The rows are grouped in 4 different ways at once. Each group adds its own fixed numbers to the row, and there is some noise. The rows also spread widely along 11 directions, which tell nothing about the answers.
(in the rows, 128 means zero)
Known rows, each followed by its group in each grouping:
[128 137  81 109 105 107 119 157 108  89 160 135 160 106  97 144 135 133
 140 161  79 141 117  74 127 103 137 170 148 120 119  60 162  79 103 150
 184] => K324 K307 K128 K567
[114 162 133 108 126 129 169 120 116 125 122 118 153 133 145 115 118 180
 125 145 170 132 117  91 150 161 138 143 148 121 161 107 124 100 144 147
 124] => K405 K168 K46 K870
[140 121 123 149 136 155 132 138 120 178 122 111  90 138 120 147 130 142
  93 152 145 119 160 155 133 150 150 133 110 138 132 135 113 173 194  93
 115] => K324 K665 K459 K567
[152 145 128 103  91 125 111 135 145 122 116 134  93 157  80 135 129 164
 130 191 138 158 102  93 116 108 131 129 103 112 139 141 121 162 182 134
 103] => K861 K665 K891 K84
[122 165 113 140 126 119  65  84 120  79  88 147 154  84  75  83  85 151
 172  81 168 102  86 108  98  52 116 143 154  94  67 126 176 152  75 133
 135] => K563 K204 K128 K84
[148 145 143 157 147 147 135 131 119 179  80 120  58 143  91 164 131 149
 135 121 165 141 146  90 111 160 146 155  98 128 129 124  78 220 181 123
 137] => K563 K307 K459 K201
[174 105 144 162 152  89  84 157 109 107  93 179  83 109  54  99 120 156
 160  75 142 121 105  96 101  81  98 127  98 128  82 117 122 208  78 136
  99] => K405 K204 K46 K201
[161 107 179  95 134 112 168 201 146 124 205 119 140 152 111 125 155 159
 129 166 143 133 130 151 109 120 138 100 123 116 158 144 115  84 171 102
  94] => K861 K168 K891 K870
[125 119 164 101 100 146 162 125 121  66 128 131 114 102 115 120  94  84
  99 130 157 103 141 188 100 115 139 136 116 116 118 100 115 139 142 121
 132] => K405 K665 K46 K870
[126 157 132 142 179  96 123  97 134 179  81 130  60 181 146 110 146 161
 161  78 133 125 115  57 195 169  79 108 145 155 160 176 103 149 133 137
  95] => K563 K665 K891 K567
[105  63 159 119 111 145 119 146 156 133 129  73  60 157 160 157 167  42
 118 113  63  96 158 150 153 138  78 120 117 160 137 155  81 136 116 139
 136] => K324 K307 K459 K84
[141  97 170 125 137 140 164 143 144 148 133 116  33 124 144 126 128  65
 103 128 103  63 190 187 157 131 118 112 134 136 123 152  81 155 173  85
 128] => K861 K204 K46 K567
[100  91 156 129 125 138 154 163 135 144 149  94 117 118 173  90 137 145
  86 154 126  58 155 183 177 137 113 137 155 143 139 142 130 101 136 124
  76] => K861 K665 K459 K84
[146  94 118 160 144 142  87 196 123 207 153  85 161 160 125 148 173 213
 121 168 123 118 128 125 137 129 128 132 113 144 136 171 122 118 143 127
  85] => K861 K665 K46 K567
[107 108 157  88  86 147 181 156 148 108 146 100 111 135 154 133 137 114
  95 204 109 117 151 151 153 149 123 139 123 124 167 113 107 111 183 133
 123] => K324 K665 K46 K201
[158 153 107 163 155  95  80 101 135 163 128 140  82 129  97 128 127 126
 188  84 110 113 105 100 131  71 113 118 160 112  81 158 131 139 125  94
 155] => K563 K168 K128 K870
[165 165 155 102 115 113 156 118 155 124 115 142  57 129  74 156 127  90
 191 140 115 133 138  63 104  88 124 142 141  88 108 119  79 147 163  99
 195] => K861 K307 K46 K201
[173 169  49 127 151 104 116  93  67 104 120 196 150 107  93 141  89 131
 117 106 140 188 106 103 115 148 165 133 122 136 112  58 173 127 110 136
 156] => K405 K307 K891 K567
[ 84 154  78 147  98 177 100  85  96 154  71  78 174 113 149 167 124 153
 108 159 144 133 122  95 142 156 136 194 129 139 128 101 134 152 122 183
 158] => K405 K307 K459 K201
[125 190 106 106 113 138 134  78 151 144 133 114 152 135 134 131 118 146
 164 159 141 130 113  87 137 107 135 134 172  90 128 145 147  82 164 107
 155] => K861 K307 K459 K84
[ 80 209  86 130 109 125 113  58 138 146  73  92 145 112 142 102 118 190
 172 137 138  87 108  36 185  95  99 178 196 106 113 129 159 111 118 143
 161] => K324 K665 K459 K567
[145 136  58 142 148  87 128 163  74 112 105 183 106 122  93 118 118 195
 108 142 117 173 114  50 161 177 149 167 117 150 146  46 147 151 111 164
 125] => K324 K307 K128 K870
[130 155  70  85  87 141 106  90 110 101 127 124 176 147 122 174 131 118
 117 180 108 187 100 103 120 134 140 140 116 132 149 114 159  93 139 168
 157] => K861 K665 K891 K567
[160 138  91  96 126 110 145  90 115  74 131 184 109 115 110 148 100  54
 128 105 107 176 128 139 117 141 137 113 115 127 119  81 143 123 132 122
 165] => K324 K307 K891 K201
[186 117 152 100 135 130 169 140 125 106 185 153 115 149  87 189 120  61
 129 113 138 173 138 167  54 133 170  94  98 118 138 106 100 111 172  83
 166] => K405 K307 K459 K870
[115 132  86 127 101 137 107  87 138 130  88 118  82 121 152 145 126  82
 131 141  73 117 136 121 173 128 101 141 136 134 112 127 121 147 135 140
 156] => K324 K307 K46 K201
[127 134  93 120 111 114 160 133  97  87 124 146 130  82 126 129 106 116
 111 148 101 133 145 108 154 141 141 171 145 123 117  40 144 103 113 151
 177] => K324 K204 K46 K201
[126 165 128 111 146 129 148  66 128  89 128 154 151  99 136  89  84 106
 138  75 167  92 139 175 125 104 125  97 169 105 112 132 173 101 134  82
 130] => K324 K204 K459 K567
[105  68 160 140 111 186  86 149 133 144 123  59 145 140 150 152 155 112
 103 135 135 101 129 209 110 129 107 120  87 150 127 184 109 165 133 153
  88] => K563 K168 K46 K201
[178 115 122  93 158 109 127 131 128  90 195 169 177 153 111 140 126 102
 158 101 126 163 100 167  81 114 133  63 123 117 141 149 158  55 123  94
 123] => K861 K307 K128 K870
[138  87 157 126 125 175 134 123 148 161 131  93  83 166 141 186 144  63
 107 128 124 136 159 192 112 153 123 101  87 148 143 165  84 166 187 102
 127] => K324 K665 K459 K201

New rows, each followed by its group in each grouping:
[108  88 137 143 148 152 156 166 119 194 181  71 170 139 210 143 158 131
  91 150 106  98 161 179 181 179 127 129 151 158 155 136 116  54 139 133
 115] => K405 K168 K46 K201
[173 136 101 150 173  99 114 127 122 134 175 166 149  94  99 104 112 132
 163  73 128  93 131 158 114  68 130 108 167 108  72 123 178  88 110  66
 133] => K324 K307 K459 K567
[109 192  60 130 125 134  96  70 106 127  86 133 176 101 129 109 102 178
 129 137 154 125 110  97 153 121 139 160 156 117 111 124 178 125 120 146
 129] => K861 K307 K891 K567
[135 117  76 152 127 144  46 103  81 106  67 148 135 112  81 139 110 136
 113 100 136 138 103 133 102 108 123 153  88 150  94 120 160 201  84 159
 118] => K861 K665 K128 K567
[152 146 121 136 146  81 168 173 110 146 172 150 122 108 123  95 130 180
 137 151 109  93 136  86 169 115 134 148 178 118 122  85 136  68 134 110
 131] => K405 K665 K46 K567
[145 170  99  78 112 104 166 111 131 105 152 148 140 157 139 164 134 122
 159 170  93 190 102  61 141 162 133 125 143 110 170  93 131  56 156 145
 169] => K563 K307 K46 K201
[138  92 114 180 134 133  50 167 117 153 106  98 141 116  72 144 150 167
 149 110 132 122 109 108 105  77 110 163  99 140  75 136 127 185  83 151
 123] => K324 K665 K891 K201
[124 113 172 149 133 150 136 180 122 140 103  90 118 100  72 152 142 146
 159 117 157  95 151  77  91 104 133 207 123 113  97  96  74 175  90 150
 175] => K861 K307 K46 K201
[112 121 108 131 137 142  69  78 138 126 124  94 153 131 149 134 129  76
 153  71 108 103 120 163 138  88  86  97 144 139  98 183 154 104  86 124
 142] => K324 K204 K891 K567
[124  74 176 122 125 167 124 192 134 121 137  76 126 133 103 160 156 110
 122 123 127 103 155 149  93 122 119 146  95 138 127 132  82 155 117 138
 136] => K324 K307 K46 K567
[131  54 166 150 148 128 109 200 138 149 152  87 110 151 124 137 169 116
 138  94 102 100 140 131 132 122  92 129 114 152 124 144  89 119  82 137
 119] => K324 K665 K46 K84
[176 159  78 131 113 130 109 103 120 113 140 181 155  99  91 121  81 148
 124 162 151 151 111 176  93  89 164 109 117  92  89 115 180 137 180  80
 121] => K324 K665 K46 K201
[148 141 142  75 136 102 191 107 118  57 112 193  59 112 121 102  92  65
 118 103 122 117 151 138 139 153 117 113 135 123 140  87 118 131 134 115
 131] => K861 K307 K46 K567
[101 162 156  72  93 140 165 116 160  98 159 103 175 140 155 106 122 149
 126 189 154 116 117 130 140 127 123 115 154 101 165 142 140  62 175 129
 107] => K405 K307 K891 K84
[138 126  47 176 118 162  49 114 106 189 103 104 155 121 135 143 120 177
  96 171 125 125 116 168 149 121 158 136 113 135  98 162 161 159 149 124
 108] => K861 K204 K46 K870
[ 98 134 159  84 117 120 145  91 128  69  99 119 104 126 141 112 121  76
 131  94 123 109 127 111 149 132  81 121 142 143 146 122 118 123 101 163
 136] => K405 K204 K891 K567
[107 116 168 130 131 129 124 107 138 102  76 115  90  99 118 101 120  95
 152  79 137  66 136 135 132  91  78 149 142 126  92 143 103 166  82 139
 131] => K861 K665 K46 K201
[115 104 138 108 102 173 146 150 109 121 154  76 184 126 144 177 138 108
  97 166 129 143 140 160 102 158 156 156 115 128 151 103 118  93 144 160
 162] => K563 K204 K46 K201
[107  91 102 140 103 182  75 172 111 161 118  67 174 144 133 153 157 197
  79 192 132 139 122 146 133 153 132 146  79 152 147 151 137 164 149 171
  81] => K324 K168 K46 K567
[132  88 191 124 147 181 154 151 140 158 152  83 118 147 131 155 130  92
  97 124 178 113 168 203  96 147 149 115 106 136 135 160  79 141 176  94
 120] => K861 K665 K891 K84
[ 85 163 156 103 100 145 151  48 137  77  77  98 103 108 136 129 100  59
 152  84 149  90 135 116 135 110 100 147 161 116 116 123 107 137 107 143
 184] => K405 K204 K459 K870
[145 118 109 143 182 122 135 114  98 133 109 157 107 135 133 118 112 116
 102  59 153 138 140 153 143 180 123 107 115 164 134 120 130 147 116 116
 110] => K324 K665 K891 K567
[ 94 122 105 131 155 140 130 111 126 150 154  94 181 129 192 119 135 123
 127 112 117  89 135 162 174 146 123 122 176 140 138 151 147  51 106 126
 133] => K861 K307 K128 K870
[ 98 141 142 106 129 105 171 149 143 104 169 113 135  95 145  89 131 128
 148 144  97  58 153 111 171  98 111 154 197 108 128  98 141  56 121 113
 158] => K324 K307 K128 K567
[ 91 129 129 106 146  81 128 108 112  63 111 132 173 108 145  80 136 141
 171  50 128  97  92  80 163 112  63 143 180 139 129 113 161  64   6 188
 124] => K861 K168 K459 K870
[157 104 127 119 150 148 129 184 118 138 147 129 158 178  98 157 145 193
 101 147 177 193 114 136  96 184 158 103  64 146 179 139 120 156 172 135
  73] => K324 K307 K891 K870
[124 164 139  97 105 112 128 119 162 101 149 119 150 132 108 127 138 145
 187 161 112 121  98  80 118  80 107 132 158  84 132 139 141  86 145 128
 147] => K563 K307 K128 K201
[115 128 105 129  93 142  64  86 158 135 128  99 137 135 158 121 128  96
 150 136  81  91 100 157 148  70  87 101 150 121  93 188 150 100 121 122
 115] => K405 K307 K46 K84
[130 132 165 136 173 143 192 143 109 146 122 111 110 119 123 139 118 119
 130  80 171 107 179 106 130 169 145 154 151 130 139  89  83 122 134 109
 178] => K324 K204 K46 K567
[190 106  79 155 154 138  81 137 102 170 168 140 155 126 105 166 127 114
 129 114 111 139 127 185  97  95 157 107 115 135  85 143 151 110 132  85
 139] => K861 K665 K46 K567
[145  63 132 130 157 132 136 181 105 118 135 143 102 130 135 121 136 106
  75 102 115 112 157 194 138 169 120 106  89 167 137 119 118 150 121 124
  79] => K324 K307 K46 K567
[109 152 112 136 108 135  99 130 167 195 177  65 149 137 164 126 156 157
 160 199  76  69 133 120 177  75 115 131 187 108 123 182 141  61 176  98
 137] => K405 K307 K128 K567
[148 100  94 207 162 110  79 195  91 208 110 121  97 107  87 138 158 204
 135 132 103 113 135  68 157 115 132 196 131 147  90  99 120 183  96 151
 133] => K861 K168 K128 K201
[126 135 135 117 152 112 122 134 123 102 112 141 147 120 115  86 126 173
 139 105 159 101 118 119 135 119 103 122 134 131 129 146 149 130 101 140
  80] => K861 K307 K891 K567
[129 119 150  86  95 122 133 154 180 115 159 120 111 154 137 116 154 139
 149 191  88 113 117 130 149 106  92  87 123 107 153 172 129 105 180 115
  87] => K324 K307 K46 K201
[181  91 126 150 180  71 114 169  87  91 140 179 123 126  62 125 134 131
 155  35 138 149 100 109  84 115 114 128 112 144 102  88 136 133  46 141
 126] => K563 K665 K459 K870
[119 133 140  85  95 122 144 118 116  69 123 119 130 126 114 150 128  81
 145 123 105 133 114  84 115 113 101 152 138 129 137  91 111  95  94 168
 177] => K405 K665 K46 K567
[176 150  97 103 111 142 140 128 105 144 163 139 138 152 109 192 124 112
 116 179 116 192 125 124  94 146 173 119 103 125 148 101 126 106 197 115
 164] => K405 K168 K46 K567
[151  71 211 114 151  91 193 222 123  85 154 159  43 117  78 111 145 105
 128 106 121 108 163 115 117 136 108 142 107 134 141  69  76 161 124 129
 126] => K324 K168 K128 K201
[134 130  81 137 114 108  74 110  90  92  57 156  80 104  79 125 117 128
 119 112 114 134 108  85 136 106 106 169 104 148  91  98 139 204  78 175
 130] => K861 K665 K891 K567
